Each new row is followed by its nearest point in the smallest flat space through zero that holds the last named rows.
In the rows, zero is written as 128.

K_195 (3 x 13):
[[172 181 127 109 130 155 115 143 117 111 117 150 192]
 [105  97 108 105 168 125  89 106 102 169 163 109 120]
 [121  93 139 111 163 135  97 166 136 139 141 169 114]]
New rows:
[ 95 117  98  96 156  77 131 163 176  82 128 132 160] : [129 120 136 126 134 131 124 146 136 125 126 147 123]
[148 106 150 126  85 144 109  84  95 162 163 121 114] : [118 123 116 125 133 123 122 105 115 143 139 105 125]
[158 173 160  84 142 106 119 137 116 174 150 162 101] : [135 127 128 113 147 138 108 141 123 133 135 145 141]
[ 80 142 121 172  77 154 167 113 154  86 127 176 139] : [134 140 143 152  94 122 164 138 150 100 103 133 118]

K_962 (3 x 13):
[[ 99  56 130 181 184 140 117 138 130 201 115 197 111]
 [130 121  92  75 140 133 105 148 175 131 118 134 130]
 [ 86 124 165 103 136 166 197 174 145 118 149 192 145]]
New rows:
[128 140 143 115 121 143 110 131 180 111 125 118 135] : [130 136 117  99 124 130 126 137 146 117 128 124 132]
[134 203 101 121 153 129 115 171 140 158 134 169 131] : [122 123 118 104 135 135 128 143 149 130 126 141 131]
[203 127 120 155 110 100 108 120 127 146 132 140 136] : [142 125 118 146 128 114 104 109 117 136 120 108 120]

K_173 (3 x 13):
[[138 153 169 132 206  77 173  72 142  36  80 162 184]
 [147 143 114 113 153 157 112 182 175 104  81 175 207]
 [118 146 117 123 130  70 174 149  82  72  92  91 138]]
New rows:
[ 86 177 172 125  83 161 108 111 122 133 124 175 154] : [134 126 133 128 135 145 116 123 147 136 131 146 136]
[141  81 108 149 105 132 121 171 159 162 172  86 123] : [125 118 110 125  96 151 108 155 124 166 146 116 108]
[ 79 149  94 107 136 104  85  81  78 178 150 148 144] : [125 121 133 132 121 130 124 112 124 143 145 122 107]
[104 144 153 105  87 158 103  77 137 137 103 113 120] : [128 122 135 132 127 136 121 110 133 143 143 131 114]
[135 115  83 122 135 139 114 180  98 151 107 144  89] : [125 126 104 121 101 140 118 170 120 145 127 114 126]

K_961 (3 x 13):
[[130  92 153 135 125 132  89 146 184 168 115 113 148]
 [159  91 106 104  65 139 175 154 112 147  97 113 126]
 [167 109 116  89 126  99 196 176 130 145 110  67 177]]
New rows:
[116  79 114  87 123 120 145  77 169 156 173 130 100] : [129 117 131 130 117 135 119 130 136 137 122 130 125]
[144 129 109 166 164  91 133  81  99 103 172 152 128] : [114 164 124 134 159 120 129 108 105  98 149 141 120]
[101  98 166 111  94 136 126 147 136 129  94 116 104] : [134 102 129 128  98 141 121 136 140 147 113 130 123]
[179 102 171 180 115 115 130 139 164  90 143 168 155] : [125 120 137 133 130 130 110 130 146 139 126 127 132]

K_369 (3 x 13):
[[112  66  73 147 158 101 105 148 128 130 162 170  90]
 [122 138  87 142 142 120 152 104 148  97 124 133 152]
 [125 164  89 178 112 164 113 122 156 119  21  98 143]]
New rows:
[131 163  87 168  95  86 131 149 142  79 149 124  81] : [121 119  94 143 140 121 130 123 138 116 126 138 129]
[156 109  90 156 103 144  81  98 148  88 142  77 106] : [123 125 102 147 131 131 120 129 137 124 106 130 125]
[104 127 179  83  91 116 101 144 147 100 135 133 166] : [136 141 164 107 119 131 137 125 118 134 142 119 135]
[ 88  92 116 150 167 160  93 115 137 144 117 175  95] : [119  94  94 150 139 123 100 148 129 137 121 146  99]

K_163 (3 x 13):
[[222 126 132 104 154 161 137 109 105 133 122 141 131]
 [163 138 146 137 215 108 140 102 137 118 141  69 102]
 [205 157  60 129 173 128 148 113 165 166 112  86  66]]
New rows:
[143  98 220 117 112 115 157 137 170 116 137  88 121] : [119 122 163 132 156 119 127 120 118 109 140 114 138]
[145 106  45 153  93 146 109 120 172 104 104 112 115] : [134 142  74 130 103 130 132 137 153 156 112 130 102]
[130 176 105 169 145 178 109 100 141 145 136 133 136] : [142 134 111 127 131 130 131 127 135 137 123 124 116]
[121 142  89 195  79 137 140 103  84 150  97 138 146] : [121 129 104 125  91 137 125 140 133 141 118 149 128]
[ 97 159 115  60 133 139 108  61 115 111 165 124 127] : [126 125 140 128 135 127 127 126 123 122 132 126 133]
[ 81 143  50 165  64 125  93 155 176 108 166 110 102] : [ 64 142  73 147  81 107 125 152 167 151 117 123 103]

K_486 (3 x 13):
[[176 162 118 144 203 141 134  93  86 159 113 139 131]
 [105  56 112 151 194 115 158  92  55 120 191 149 131]
 [173  81 150 164 214 147 216 131 117 132 138 163 140]]
New rows:
[147 123 167 111 151  82 175 172 150  79 101 129 179] : [145 109 152 136 129 139 172 157 164 120 119 139 133]
[116 140 170 145 136  79 119  79 144  93 108 130  81] : [124 132 125 125 124 126 120 125 125 128 128 125 127]
[158  76  81 158  90  86 175  87 142  79  85 129 178] : [123 101 137 133 127 128 151 141 138 118 138 134 130]
[133 134 152 166 154  85 150  79 144 101  98 128 125] : [143 128 131 135 149 133 142 126 124 133 125 134 130]
[137 117 100 151 119 107 154 165 175 177  85 120 148] : [147 136 145 129 119 139 147 150 162 128 107 130 131]
[149 144 151 125 123 149 165  77 175 109 119  97  83] : [146 139 139 129 127 137 140 141 150 131 110 130 130]

K_947 (3 x 13):
[[148  57 147  86  86  79 164 144 134 211 183 154 201]
 [109  85 126  85 140  71 112 153 100 173 127 159 109]
 [123 111 136  93 122  70 156 181  60 220 152 168 165]]
New rows:
[111 161 107 137 161 112 198 114 173 157 126 101 139] : [136 140 131 138 120 140 142 127 128 129 135 123 146]
[ 87 151 171  68  91 155 130 145 142 113 145 114 139] : [133 126 130 130 121 132 134 125 135 129 134 125 139]
[173 140 127 155 108 103 106 115 190 118 120 144  89] : [129 112 126 128 127 136 114 107 161 103 124 118 115]

K_69 (3 x 13):
[[170  83 161  85  39 158 112 108 148 109 117 151  82]
 [ 73 131  88 118  94  94 178 130 146  74 110 136 168]
 [121 129 152  81 110 143 102 175 150  91 107 120 119]]
New rows:
[ 97 161 101 160 162 114 130 179  79 148 103 102 116] : [106 156 119 144 184 117 125 153 119 137 132 110 150]
[153 129 132 179 145 106  84 169 138  78 106 150 179] : [111 142 127 122 147 124 124 153 131 117 122 118 139]
[118 114 165 130 169 127 178 105 169  89 166 137 115] : [122 128 121 131 125 122 137 123 128 125 128 130 134]
[135  83 166 147 153 129 152  86 103 123 161 116 179] : [134 126 116 152 135 121 141 102 117 148 139 133 131]

K_607 (3 x 13):
[[ 61 105 152 118 159  71 126  67 124 191  83  81 135]
 [ 83  52 174 128 184 142 109  54 164 122 117  89 132]
 [ 84  70 165 119 185 123 108 162 171 105  92 102 235]]
New rows:
[103  79  79  98 151 176 167  90  88 107  87 178 116] : [129 114 135 131 134 141 125 106 134 121 136 125 112]
[ 88 140  90 160 175 110 112 100 146  99  78 141 111] : [112 115 137 126 139 121 125 109 132 137 120 116 129]
[149 102 165 152  88 114 162 152 166 122 110  87 149] : [123 120 133 126 137 128 125 142 136 121 122 126 153]
[ 99 155 176 175 153 147  97 164  95 169 116 123 114] : [119 132 128 125 129 113 130 129 123 141 118 123 134]
[136  86 134  81 123 143 152  94 137 117 173 151 114] : [137 111 135 133 133 154 124 102 137 111 145 129 103]

K_634 (3 x 13):
[[162 123 116 162  97 138 127 130  75 106 127  94 114]
 [140 107  84 133 169 141 172 103  86 107 174 146 110]
 [149 182 121 137 123 125 178 156 103 153 123 166 130]]
New rows:
[159 149  90  91 178 120 108  89 178 165 171  96 140] : [106 110 124 108 159 127 128 112 153 128 143 142 130]
[148 105 130 161 165 153 108 109 135 168 125  77 127] : [127 106 127 131 125 131 110 117 126 114 131 108 124]
[176 174 105 101 100 142 119 171  98 145  78 180 145] : [148 182 137 141 102 122 154 162 112 153 106 147 134]
[ 84 165 148 159 146  90 101 139 103  77 157  97 135] : [131 118 129 134 120 130 116 125 123 120 126 112 126]

K_52 (3 x 13):
[[ 95 133 125 103  95 127 119 143 128 121 165  91 148]
 [ 97 114 136 137 123 159  93 167 137 183  79 114 199]
 [ 86 121 114 182 152 134 194 106 124 124  74 105  74]]
New rows:
[ 64 147 136 161 173 107 172 103 114  96 149 153  94] : [112 131 117 148 137 119 174 104 123 104 125 115  77]
[114 165 147 110 118 165 136 128 135 120  91 142 113] : [123 125 127 137 133 132 133 128 128 133 114 127 126]
[155 106 129 101  94  71 119  93 174  87  88  82  87] : [129 133 123 126 127 118 146 114 124 107 146 125 101]
[115  94  92 151 119 160  77 113 164 110 100 128 102] : [122 124 128 140 135 134 132 129 129 137 108 128 129]
[153  96 148 102 105 120 130 104  63 134 121 108  79] : [135 132 125 127 130 119 140 116 125 112 140 131 106]
[151 150 170 128 216  99 165 102  49 133 105 143 148] : [158 125 130 148 156 126 138 113 127 130 101 160 106]

K_857 (3 x 13):
[[156 125 144 102 128 150 124 102  90 120 150 114 144]
 [154  95 197 149 133 153 151 173 122 146 155  71 161]
 [139 143 145 112 123 165  79 104 140  92 116  90 195]]
New rows:
[113 107  56 100 114 147 102 139  92 161 178  89 141] : [140 128 129 113 128 135 128 112 106 125 139 129 128]
[146 118 129  96 119 109  94 129  83 129 114 134 167] : [141 133 130 109 127 142 116 105 111 116 134 122 142]
[151  81 133 103 156 124 161 104  98 127 140 117 162] : [153 118 148 113 130 142 138 118  94 131 152 116 133]
[111 154 131 114  46 134 140 193 186 127 120 118 126] : [107 128 132 156 128 120 125 159 170 131 108 120 136]
[174 131 158 136 136 117 121 132 108 121  73 176 130] : [128 130 124 124 128 127 128 123 124 127 129 132 125]

K_980 (3 x 13):
[[ 98 113 191 160 151  41 193 134 149 135 146  93  45]
 [124 135 146 148 118  78 123  95 119 106 149  87  73]
 [ 95 133 118 185 133  86 173 105 126  84 146 118 127]]
New rows:
[116 155 100 129 154 149 132 143  82 127 116 134 158] : [126 131 106 132 127 149 129 129 125 120 123 145 162]
[108 102 117 159 161 149 133 102 113 150  77  92 119] : [124 127 129 133 130 124 135 129 129 126 129 128 128]
[178 129 176  86 121 162 174 142 150 147 149 146  93] : [137 115 159  99 139 130 130 157 142 168 118 131 107]
[131  77 101 139 127 158 115 150  88 165 138 136 161] : [133 127 115 116 129 157 122 140 129 136 118 147 158]
[135  87 157 168  80 102 118 141 139 178 134 117 115] : [129 123 151 121 132 111 133 134 134 142 129 117  99]

K_838 (3 x 13):
[[105 129  90 137 146 125 126 119 113 165 160 147 158]
 [113  37  84 109 127 124 107 159 122 160 127 174 136]
 [ 96 133 108 130 146  85 140 198 151 160 194 106 123]]
New rows:
[115 134 157 140 112 179 114 141 162 149  85 132  86] : [142 119 147 121 116 133 126 130 134 108 104 123 112]
[104 150 127 119 109 170 203 131 133 108 168  93 134] : [125 166 138 137 134 120 139 131 134 126 147 106 126]
[125 135 134 111 161 120 145 150 118 140 165 117  66] : [120 136 132 128 132 109 135 161 143 131 150 110 117]
[122 141 159 173 106  80  64 123 161 178  99  81 102] : [131 141 143 128 126 119 134 144 140 118 132 110 115]
[129 137 137 126 151 115 164 105 174 106 140 160 165] : [126 144 127 134 132 130 131 117 124 131 134 126 135]
[144 129  91 126 168 192 162  54 106 130 122 137 110] : [133 142 119 137 131 155 122  68 102 131 110 150 154]

K_131 (3 x 13):
[[143  76 179 154 140 117  69 132 118 193 131  87  94]
 [ 89 217 126 139 128 131 143 179  60 105 161 144 131]
 [120  76 123 102 160 152  86 136 111 121 104 142 127]]
New rows:
[133 115 133  74 100 144 126 174 162 163  83 117 113] : [135 102 128 122 133 131 118 119 139 132 118 127 127]
[127 156 124 156 155 129 114 110 142 110 116 149 124] : [126 135 122 125 127 130 134 129 127 120 128 133 132]
[173 143  96 169 111 152 171 179 125 113 104 125 146] : [125 155 117 128 118 125 152 127 132 114 134 135 136]

K_448 (3 x 13):
[[ 85 134 147  55 185 131 108 148  89  82 148 123 131]
 [150 174 103  95 106 151 138  87  98  73 112  57 132]
 [151 153  67 140 157 100 138 129 149 124 135 173 178]]
New rows:
[129 174 135 136  83 135  86 160 144 107 138 143 141] : [133 132 122 131 126 127 130 125 130 127 127 127 131]
[ 91 167 100  90 138 110 110 144  96 191  88 145  82] : [116 121 139 119 140 127 122 138 124 128 134 135 125]
[117  96 127 112 103 117  95 114 171 136 156  79 168] : [130 128 131 130 120 132 129 124 127 129 125 120 123]
[160 106 146 209  96 102  94 120 134 152 114 130 132] : [147 111 131 178  92 126 137 124 155 169 118 138 117]
[137 165 103 181 138 122 159 123  91 179 140 171 146] : [146 131 100 157 129 112 136 129 152 146 128 159 149]

K_763 (3 x 13):
[[117  93  90 125 142 188 104 182 122 197 122  90 116]
 [ 97 122 166 160 153 148 147 148 130 129  69 150 135]
 [136 133 181 113  99 138  95 144 117 103 168 112  96]]
New rows:
[109 168  93 167 134 115  91 101 109 120 133 104 143] : [135 131 108 123 127 116 133 115 130 129 134 129 135]
[109 180 154 146  96 135 162 102 103 179 159 149 108] : [130 132 140 127 123 123 127 124 127 117 132 131 125]
[116 178  95 152 107 176 146 127 118  88 138  96  96] : [132 128 131 123 122 130 120 131 126 127 139 122 122]

K_488 (3 x 13):
[[147 132 159 100 120 108 176  76 205 123 113 205  74]
 [182 160 131  66 182 116 161 141 192 120 110 177 114]
 [144 144 166 110 207 185 174 175 142 132 114 158 104]]
New rows:
[117 134 112 129 122 102  79 156 128 126 163 114 131] : [131 130 106 127 119 113 105 134 114 126 133 105 151]
[123 160  98 168 160 171  98  78 121 166 140 111 150] : [118 124 125 141 126 137 118 137 107 130 132 110 137]
[ 86 118 138 108 104 106  91 114 113 167 111  91 133] : [115 119 116 144 100 116 108 117 110 128 135 108 139]
[152  90  98 125 164 172 103 112 135 113  81  79 153] : [133 134 116 124 144 133 117 152 112 128 130 109 146]

K_936 (3 x 13):
[[114 170 100  98 107 166  89 178  83 158  48 110  99]
 [178 131 118 128  80 144 100 138  56 159  90 100 175]
 [105 202 119  84 121 170 114 171  67 131 108 138  86]]
New rows:
[174 167 107 155 138 123 141  84 156 103 178 162 102] : [126 131 145 130 142 119 151 111 136 106 179 147 128]
[173 142 177 175 156  92 164 149  78 135  79 112  83] : [134 133 125 125 119 134 122 133 112 134 118 123 132]
[170 128  79 131 109 130  80 141  78 146 137  86  82] : [142 141 119 120 107 143 110 143  90 145  99 115 137]
[159  83 122  76  92 170 176 124 161 178 124 116 155] : [145 107 125 140 117 121 121 122 129 138 115 116 149]

K_501 (3 x 13):
[[171 164 184 149  88 153 154 106 158 139 151 145 136]
 [153 121 162 115 116 152  54  86 108 141 179 108  67]
 [136 206 106 151 123  74  53  78  88 142 156  73 111]]
New rows:
[179  96  96  99 108 180 165  80 162 110 147 110 108] : [142 107 158 120 118 159 133 126 140 130 141 143 114]
[177 106 164 133  77  79 157 102 179 107 124 119 169] : [149 155 154 146 106 136 163 124 151 132 130 143 149]
[147  98 147  97 163 168 179 105 132 151 168 148 147] : [139 100 156 119 120 161 149 136 147 127 132 151 123]

K_301 (3 x 13):
[[ 96 133 185 145 116 138  72 197 170 102  65 103 114]
 [181 138 119 100 153 122 169 146 158  95 131 122 135]
 [162 172 194 192 113 121  94 106 130 134  94 147 170]]
New rows:
[169 106 138 117  95 142 128 117 152 125  98  91  98] : [135 131 135 123 132 128 129 146 143 115 118 122 126]
[ 99 135 129 114 106 139 132 120 134 116 175 168  92] : [110 115 110 119 126 130 130 122 116 137 141 128 118]
[133 141 169 160 123 134 121 176 151 131 153 115 108] : [127 134 150 135 126 130 112 150 145 116 106 121 128]
[148 207 134  99 118 111 105  77 112 147 130 144 118] : [149 143 135 148 125 122 131  96 114 140 135 144 148]
[137 109 105  99 159 176 102 192 129 129  64 156 148] : [120 124 137 115 132 132 121 166 153 108 109 112 115]

K_614 (3 x 13):
[[152 102 100 147 113 156  83 147 144 114 156 134  60]
 [118  59  54 149 206 174  98 119  83 135 131 172 119]
 [147 134 137 141 141 121 102 129 120 103  92  97 174]]
New rows:
[127 135 131 130 131 128 164 127 113 133 135 133 137] : [115 132 132 119 132 123 148 122 124 139 129 135 137]
[132 116 138 148 132 134 129  97 131 151 116  63 122] : [135 133 134 132 126 125 120 130 129 119 119 116 139]
[124 109 139 125  53 155  97 167 110 144 153 145 149] : [136 130 130 130 110 130 121 135 140 124 138 125 106]
[169 169 150 152 126 150 182 165 129 128 178 162 133] : [120 138 138 118 109 122 147 128 139 139 143 134 111]
[108  98 114 158 118 138 131 129 170 131  53 142  99] : [133 120 119 134 131 135 116 131 128 124 130 129 119]
[144 162 125 162 186 139  53 111 105 127 142 156 140] : [140 104 104 146 158 144  95 129 112 113 113 125 140]

K_646 (3 x 13):
[[149  93 159 149 188 107 200 109 126  73 151 102 133]
 [153 188 106  92 120 130 167 130 126 131 150 119  88]
 [128 120 169 128 143 120 153 133 152 116 130 134 114]]
New rows:
[136 143 145 155 145 139  94 125  93 140 132 153 124] : [122 122 123 132 122 131 112 129 125 134 122 131 136]
[132 106 117  87 101  98  94 116 166  81 157 112  77] : [130 141 135 119 125 128 137 132 137 130 130 131 114]
[168  91 112  92 123 116 149 172 152 170 172  99 177] : [133 130 120 128 132 127 135 124 121 123 132 122 130]
[116 157 101  85 129  95 170 134  86  89 138  89 178] : [150 140  90 126 143 126 157 112  98 110 148 102 132]
